The same things were measured in two ways. Each way mixes the same 9 hidden numbers, adds some noise and spreads widely along 6 directions of its own, which tell nothing about the thing.
In the rows, 128 means zero.
Some things both ways: the first way, then the second way.
[117 140 130 148 118 123 135 124 148 104 104 140 103 112  85  96 156 154
 116]
[115 113 126 111 123 101 153 127 100 132 133 114 111 110 140 146 120  91
 109 101 137 136 117 119  98 151]

[155  52 106 117  76 149 143 129 143 147 157 100 129 118 127 160 141 153
  96]
[141  94 155 145  91 123 123 169 122 144 142 128 140 129 136  99  66  82
 106 116 121 125 154  96 153 140]

[126 141 147 140 103 113 152 112 143 130 140 100 126 141 103  60 155 108
  96]
[124 126 162 128 122 120 152 120  87 139  85 151 178 129 119 120 134 112
  95 102  82  99 148 112  96 152]

[132 120 116 141 121 155 129 100 122 160 109 143 135 157 118 123 136 104
 110]
[149 130 123 143 152 147 111 123 142 141 168 124 116 125 125 132 129 128
 127 143 130 148 114 129 149 130]

[138 103 107 130 102 157  89 106 135 196 130 148 115 121  76 166 116 128
 140]
[115 109 149 127  76 100 140 128  87 139 140 148 105  99 126 181 109  99
  85 110 125  78 129 102  89 163]

[139 139  86 112 121 139 133 157 135  78 108 123  51 115 109 115 117 163
 111]
[141  98 108 119 123 131 111 145 125 144 172 128  72 122 125 149 102 110
 107 117 170 139 120 127 134 150]

[137 164 101 126 104 104 161 140  93  90 119  90  90 193 155  71 135 113
  81]
[128 139 123 134 142 127 118 116 139 133 119 137 140 139 113 120 159 170
 136 141 124 130 133 145  97 131]

[150 121 106 138 112  96 133  95 149 185 114  97 135 168 163 138 164 151
 168]
[139 115 125 122 123 162 114 137 104 125 132 143 114 148 123 162 154 140
 101 116 154 102 124 130 123 161]

[154 100 138  94  91 185 125 133 114 187 206 164 121  68 133 136 138 149
 143]
[128 127 142 137 128 155 127 139 108 124 120 157 166 119 113 156 134 163
 110 116 108  91 143 107 133 149]

[124  87 165 153  89 123 146 113 142 163 149 112 183 128 118 106 170 107
 120]
[145  83 128 138 110 133 113 157 115 133 150 132 113 128 140 145  92 117
 115 123 123 105 131 109 149 149]

[101 185 151 152 121  79 178 104 135 110 108  90 129 148  95  59 163 113
 107]
[138 135 122 135 117 129 118 143 132 135 128 144 124 115 117 150 118 145
 111 134 150 125 132 113 147 129]

[129 164 122 110 121 144 140 130 105 145  88 130  93 158 103 142  87 121
  95]
[109 169 133 139 118 140 115 120 157 121 150 136 109 103 103 144 141 149
 152 133 143 138 109 124 131 109]

[119 133 107 136  91 145 118 107  93 155 103 133 117 157 131 150 145 128
 120]
[156  72 116 136 163  84 102 106 118 124 130 153 137 164 109 117  97 103
 122 134  90 101 122 131 129 137]

[125 132 110 139 121  85 151 126 156 120  91  57  89 188 105 130 119 112
 111]
[122  99 141 121 120 110 129 141 116 107 101 112 148 161 141 104 132 106
 135 131 126 119 133 128 109 142]

[127 162 157 119 103  93 167 148 140  92 119 150 126  98 122  59 161 165
 107]
[152 119 129 145 149 146 118 133 121 114 167 148 160 135 121 165 119 130
  92 105 137 109 124 113 160 128]

[138  95  93 141  80  57 151 167 167  46 109  46  89 159 123  83 142 138
  78]
[100 129 145 107 102 109 147 134 118 125 116 125 141 110 126 152 136 129
 119 129 123 107 145 118  91 148]

[144  89 140 162  75  89 146  44 137 213 133 116 198 173 117 137 203 146
 122]
[119 116 134 141  82 112 105 137 151 137 158  99  69 122 145 114 103 120
 143 141 164 143 107 138 104 123]

[121 149 162 116 111 142 193 109 108 137 111 151 151 116 116 136 149 165
  89]
[117 136 145 171 111 123 131 152 129 123 140 114 138 118 143  99 119 111
 149 118 132 159 112  98 127 129]

[139 113 145 114  95 140 150 133  93 151 130 131 156 148 141 108 105  88
  92]
[134 143 128 134 146 158 104 123 155 117 143 113 131 121 133 133 123 163
 145 141 135 131  99 140 160 105]

[109 189 143 158 167 127 139 152 151  78 101 147  76 108  88  99 159 172
 150]
[114  98 133 110 148 115 146 121  94 112 109 130 158 130 132 147 132 130
 124 109  90  94 129 124  98 158]

[159 101  98 137 129 155 120 155 110 105 103 130 119 165 159 113 114 129
 114]
[111 117 136  85 110 137 149 131 113 143 114  88 107 105 162 148 116 125
 103 118 144 123 121 148 104 141]

[127 160 100 142 157 151 141 120 133 115  99 129  64 144 133 131 154 158
 147]
[107 109 127  67 133 119 150 138  98 128 106 108 144 113 125 162 133 141
  93 135 151 109 147 135  98 176]

[157  99  80 119 116 135 114 162 125 146 152  85  81 172 125 142  83  93
 129]
[131 105 140 157 117 139 122 136 102 129 107 132 121 167 153 109 176 131
 149 116  96 113 130 130  75 163]

[132  83  82 138  64  98 110  93 127 164 147 108 127 155  90 117 147  92
 109]
[142 139 108 123 158  90 122 111 164 123 117 109 143 135 129 117 121 127
 139 158 139 163 111 143 149  87]

[126 124 113 137 101 102 142 121 130 118 121  97 114 163 108  75 129  83
  96]
[133 124 131 110 130 119 130 125 125 130 121 119 140 121 129 151 123 133
  99 145 143 117 126 133 128 133]

[114 156 140 129  84 151 124 170  79 107 138  96 137 133 134  65 116  84
  96]
[145 109 103 139 133 132 131 129  93 160 115 193  91 116 109 156 106 129
 105  66  92 102 130 106 135 141]

[119 124 138 138 128 170 128 132 120 144 124 131 124 146 111  95 110  65
 107]
[148 109 125 138 149 137 137 133  97 144 125 135 132 135 139 141 142 109
 109 113 100 127 131 114 126 159]

[164  28 111 122  60 145 111 104 160 176 204 133 130  81 128 129 183 155
 143]
[134 102 141 104 149 132 123 122 120 128 119 114 155 138 126 120 110 124
 117 141 108 110 132 140 133 146]

Other things, the second way, with their names:
K616: [124 124 155 108 125 150 139 129 117 146  96 103 141 134 147  99 135 119
 122 127 105 125 137 142 108 144]
K882: [113 100 110 104 160 123 133 131 118 103 114 116 146 134 135 141 131 159
 147 125 116 115 122 138 118 139]
K989: [143 153 116 170  98 126 113 138 165 143 118 129  85 127 152 107 124 125
 162 132 126 161 107 122 146  80]
K550: [110 133 150 108 126 149 117  97 135 140 148 107 120  89 129 159 119 162
 129 156 104  92 107 151 114 142]
K910: [159 115 158 163  86 118 109 119 114 153 138 160 122 138 120 145 119 102
  84 138 108  84 139 110 116 142]
K898: [158 120 108 141 166 144 110 152 147 127 149 137 145 140 113 111 100 131
 121 118 152 163 129 118 188 114]
K431: [121 152 119 111 147 126 130 121 147 131 142 115 132 105 114 137 120 142
 123 138 160 155 113 135 142 116]
K91: [128 117 138 141 121 158 121 134 110 141 136 136 116 119 136 148 141 150
 131 124 100 101 126 122 112 158]
K700: [118 127 136 120 116 160 134 144 112 135 145 127 111 109 132 168 144 142
 117 120 133 111 131 118 118 161]
K845: [140 126 114 149 140 143  98 122 149 143 167 163 112 111  96 135  89 161
 126 111 122 125 119 128 155 113]
K815: [157 111 135 196 125 118 107 116 132 158 141 146 109 154 144  83 130 106
 146 118  78 140 117 124 102 126]
K5: [154 136 135 113 121 145  99 126 151 143 124 132 118 133 110 131 107 132
 108 154 145 116 128 141 168 112]
K407: [142 112 146 189 104 119 103 127 118 127 157 148 118 131 128 132 117 115
 136 132 103 105 103 100 122 142]
K324: [148 117 152 136 124 129 120 118 136 125 137 127 158 148 135 127 113 110
 101 127 114 106 132 131 137 112]
K255: [125 105 104 115 141 112 140 136 101 153 126 151 102 114 115 133 102 120
 107  75 133 143 128 118 116 148]
K167: [115 131 125 131  82  89 142 133 117 135 114 114  87 105 152 164 143 115
 129 145 142 122 115 114  89 139]
K998: [121 139 139 132  97 107 136 113 129 147 124 141 108 109 123 149 133 123
 120 133 111 111 132 123  96 128]
K695: [139 118 132 110  98 135 123 138 126 162 122 117  90 119 135 141 133 123
 112 162 137 123 145 132 115 163]
K295: [129 113 105 103 176 118 112 118 146 122 126 125 139 133 109 124 118 160
 149 150 119 133 124 146 139 128]
K216: [144 144 120 170 153 133 122 118 148 126 145 124 129 132 148 122 144 119
 163 129  98 158  97 118 146 100]
K604: [123 108 108  73 168 130 140 137 117 106 110  98 145 143 136 132 129 134
 111 112 171 146 119 152 135 134]
K452: [157 146 150 140  97 129 102 118 146 156 154 145 119 115 103 155 117 116
  86 166 145 111 134 119 148 129]
K283: [125 125 140 107 140 159 111 135 144 130 141  89 135 122 129 101 102 138
 128 141 157 148 116 149 148 131]
K359: [132 135 128 130 120 143 105 126 146 145 150 127 103 118 117 143 142 156
 138 166 131 124 130 136 120 143]
K665: [141 112 135 127 122 125 120 156 141 123 109 118 134 148 134  83  88  84
 139 119 131 151 129 115 170 110]
K571: [106 142 133 126 122 114 141 145 142 106 112 131 154 128 122 118 128 123
 148 109 124 143 136 112 128 109]
K369: [ 96 116 121  86 146 113 129 121 131  92 170 101 135 109 117 166 104 148
 108 118 187 125 103 147 112 133]
K836: [133  80 132 113 113  98 117 147 132 141  90 109 142 144 140  87  81 132
 125 155 109 114 155 138 123 138]
K944: [151 114 123 166 123 134  99 121 131 133 170 139  79 147 130 135 142 105
 140 126 128 127 101 124 121 138]
K713: [131 124 147 120 104 109 118 126 134 122 112 141 150 130 116 142 107 121
 115 144 111  88 140 120 137 119]
K130: [128 106 135  86 134 134 110 114 140 147 126 136 137 112  98 148  94 159
 113 161  97  80 152 146 134 145]
K88: [123 148 122 135 184 149 126 112 158 122 131 120 154 122 125  95 127 141
 175 114  85 162 106 135 153  94]
K706: [146 131 119 132 133 116 126 139 147 133 152 107 124 116 142 141 115 115
 119 152 152 156 118 118 156 118]
K309: [ 99 158 127  44 114 120 176 161 115 117  86 122 163  80 104 184 108 111
  85 116 174 131 157 100 169 131]
K729: [114 129 129 106  96 126 145 163 122 142 118 112  99 112 136 124 117 102
 120 115 162 155 140 114 123 145]
K961: [ 88 174 147  94 120 157 170 139 128 136  93 101 159  67 144 148 134 156
 130 121 113 137 136 121 129 124]
K816: [132 141 141 107  95 119 135 147 111 134 105 136 137 120 110 152 125 112
  81 136 173 120 143 109 137 145]
K208: [122  98 123 131 113  93 130 135 123 133 149 126 105 128 136 142 125 112
 127 133 129 126 135 120  91 153]
K487: [111 118 101  97 131 122 142 122 100 127 114 122  75 120 139 179 172 140
 135 124 139 118 112 137  78 164]
K466: [141  96 121 136 184 122 111 115 127 118 152 135 154 147 111 113 118 129
 145 130  94 128 115 128 136 146]
K66: [138 135 148 133  71 110 114 137 153 164 131 133 105 116 121 121 102 115
 101 152 141 123 151 125 121 118]
K485: [152 108 105 168 177 119 119 109 137 136 159 133 120 152 143 114 144 127
 156 120  88 155 105 133 114 125]
K58: [144 110 147 154 158 167  99  98 120 143 152 152 132 139 115 116 125 138
 136 115  61  93 113 140 124 145]
K366: [122  87 102 114 139 109 128 152 112  98 132 111 110 147 145 143 124 118
 141 118 158 135 112 122 121 151]
K552: [131 135 104 128 175 115 127 118 142 108 127 135 145 118 119 140 109 137
 150 115 118 144  99 121 169  95]
K481: [130 145 139 129 139 110 144 112 130 138  96 140 140 131 118 101 132  87
 141 116  81 143 128 117 128 114]
K106: [141  78 151 136 119 157 112 144 111 120 134 114 133 169 156 114 123 115
 127 108 110 101 129 136 119 150]
K610: [105 135 138 146 114 118 123 108 141 124 133 124 110 130 139 123 160 139
 174 132  90 121 115 136  76 124]
K897: [126 137 141 109 145 130 143 112 129 129  87 125 181 117 134 135 124 157
 122 137  85 104 138 136 131 113]
K908: [123 126 120 110 154 118 140 122 126 105 133 134 136 133 116 138 111  95
 129  93 130 135 111 119 151 112]
K809: [117 150 124 145 101 137 114 135 148 131 135 143  98 103 120 146 126 156
 156 135 122 122 116 117 134 113]
K284: [ 99 136 168 117  81 114 151 158  96 137 121 118 171  93 116 136 111 130
  67 120 177 122 153 104  90 173]
K199: [154 118 115 143 107 111 124 137 134 152 112 125  73 145 155 102 105  76
 126 109 135 158 113 125 142 101]
K500: [113 119  96 110 161 135 129 133 123 119 138 145 108 113 108 156 128 149
 154 107 118 129 116 121 136 142]
K921: [ 99 173 142 135 108 120 143 129 140 109 127 124 156 103 120 150 149 153
 123 125 162 138 123 119 110 114]
K810: [104 115 126 118 108 149 144 182 113 144 122 113 121  89 143 113  81 139
 129  91 142 153 139 106 141 148]
K174: [128 146 130 123 103 115 143 126 114 138 113 138 113 106 125 174 143 114
 104 135 136 112 121 111 124 136]
K13: [157  72 128 151 182 132  99 135 132 116 148 111 169 173 139  62  77 118
 134 111 116 149 112 141 156 124]
K469: [122 105 144 134  43  86 127 131  91 148 136 152  78 103 126 194 107 111
  72 130 152  66 131 103  77 164]
K607: [ 97 139 147 122  82 123 141 134 112 135 125 117 100  92 138 148 121 122
 122 114 139 120 116 116  96 145]
K179: [139 125 130 151 120 118 105 130 124 129 138 145 128 122 112 138 106 138
 116 132 142 116 112 112 141 132]
K656: [105 112 119 115 141 150 141 137 104 118 127 124 121 109 143 149 122 153
 136  84 117 117 110 129 113 142]
K901: [132 130 133 101 165 145 131 118 123 122  95 136 156 138 109 107 116 117
 132 109  96 125 125 133 155 123]
K67: [156  93 108 120 138 116 125 150 116 133 125 132 118 142 133 137 106 103
 113 126 135 132 136 115 155 139]
K930: [154 121 136 148 129 131 100 111 131 134 150 148 116 146 112 142 142 115
 127 152 108 106 120 123 129 142]

Some of these things the first way, each followed by its name:
[138 123 103 123 137 135 139 179 138  76  98  88  76 150 123 104  84 106
 101] => K700
[139 126 108 172 145 166 110  94 131 158 113 136 112 162 142 144 185 159
 163] => K130
[136  83 100 141  83 120 114 120 150 135 151 121 104 129 102 130 167 148
 120] => K208
[141 140  94 141  96 111 139 126 111 113 120 110 131 149 141 119 170 182
 114] => K845
[125 164 116 142 122  86 154 162  98  84  90  89 129 179 123  82 108 102
  97] => K989
[138  64  73 132  88 116 105 127 141 176 120  77 108 164 115 210 111 118
 145] => K366
[141 145 115 128 105 130 127 138 107 105 110 154 113 127 147 100 157 171
 115] => K998
[134 128 131 149 143 153 130 133 128 140 126 130 132 144 128 117 134 125
 144] => K91
[116 166 135 153 141 111 154 180 122  60  89  82 116 160 118  86 118 124
 102] => K656
[109 164 147 163 158 127 191 146 158  56 123  80 106 108  92  87 169 171
 113] => K810
[166 103  88 108  87 142 122 121 117 141 163 138  91 130 137 116 146 158
 110] => K66
[139 146 106 102 114 145 132 110 115 141 119 150  82 132 106  91 107 103
  96] => K452
[125 126 100 131 111 132 138 132 147  98 131 139  76  83 105 136 174 198
 137] => K466
[128  51 141 148  36  77 145 140 146 120 163  50 170 153 131  82 168  89
  91] => K882
[132  97 146 141  65  83 146 122 137 140 149  90 171 123 120  99 170 135
 116] => K809
[148  77 110  95  40 121 129 163 116 118  94 100 132 137 163 152 115 150
  80] => K908
[135 125 102 148 142 148 134 122 126 116 104 104  96 170 138  97 127  93
 119] => K695
[117 145  96 137 133 163 120 131 101 127 112 107  70 172 103 138 100  86
 113] => K295
[116 164 126 147 149 118 141 126 148 111  93 103  92 143  59 101 107 113
 111] => K607
[130 115 146 123  95 169 135 128 103 161 103  78 139 187 138 119  86  53
  81] => K901
[119 188 125 113 111 154 165 172  85  37 123 134  79  93 141  67 151 184
  88] => K255
[128 118  91 143 124 152  83 152 107 151  92  92  93 200 116 140  65  46
 126] => K487
[146  76  88 130 100 140 126 114 148 158 122  70 106 165 121 164 122 119
 114] => K729
[109 134 102 150  96  85 136 147 127 103  74  75 129 167 102 125 123 115
 103] => K552
[145 148 106 115 123 146 131 143  93 135  79 136 103 167 160 164 109 153
 119] => K713
[127 113 128 110  89 154 117 129 100 165 122 133 127 138 115 115  88  64
 104] => K174
[135 102 150 168 136 148 142 109 151 149 131 140 174 125 126 117 187 156
 148] => K961
[141  43 124 121  37 100 152 113 128 131 147 114 176 127 146  95 171 115
  78] => K706
[105 161 172 176 138 114 146  86 133 171  92 166 189 143  94 107 179 128
 140] => K216
[129 124  69 120 100 108 134 116 106 150 106  76 106 182 105 156  92  97
 100] => K179
[137 151 102 109  93 130 131 133  78 130  95 132 113 160 142 130 107 129
 101] => K469
[119 143 123 161 129 123 165 128 104  96 117  76 114 185 133  92 154 104
 100] => K836
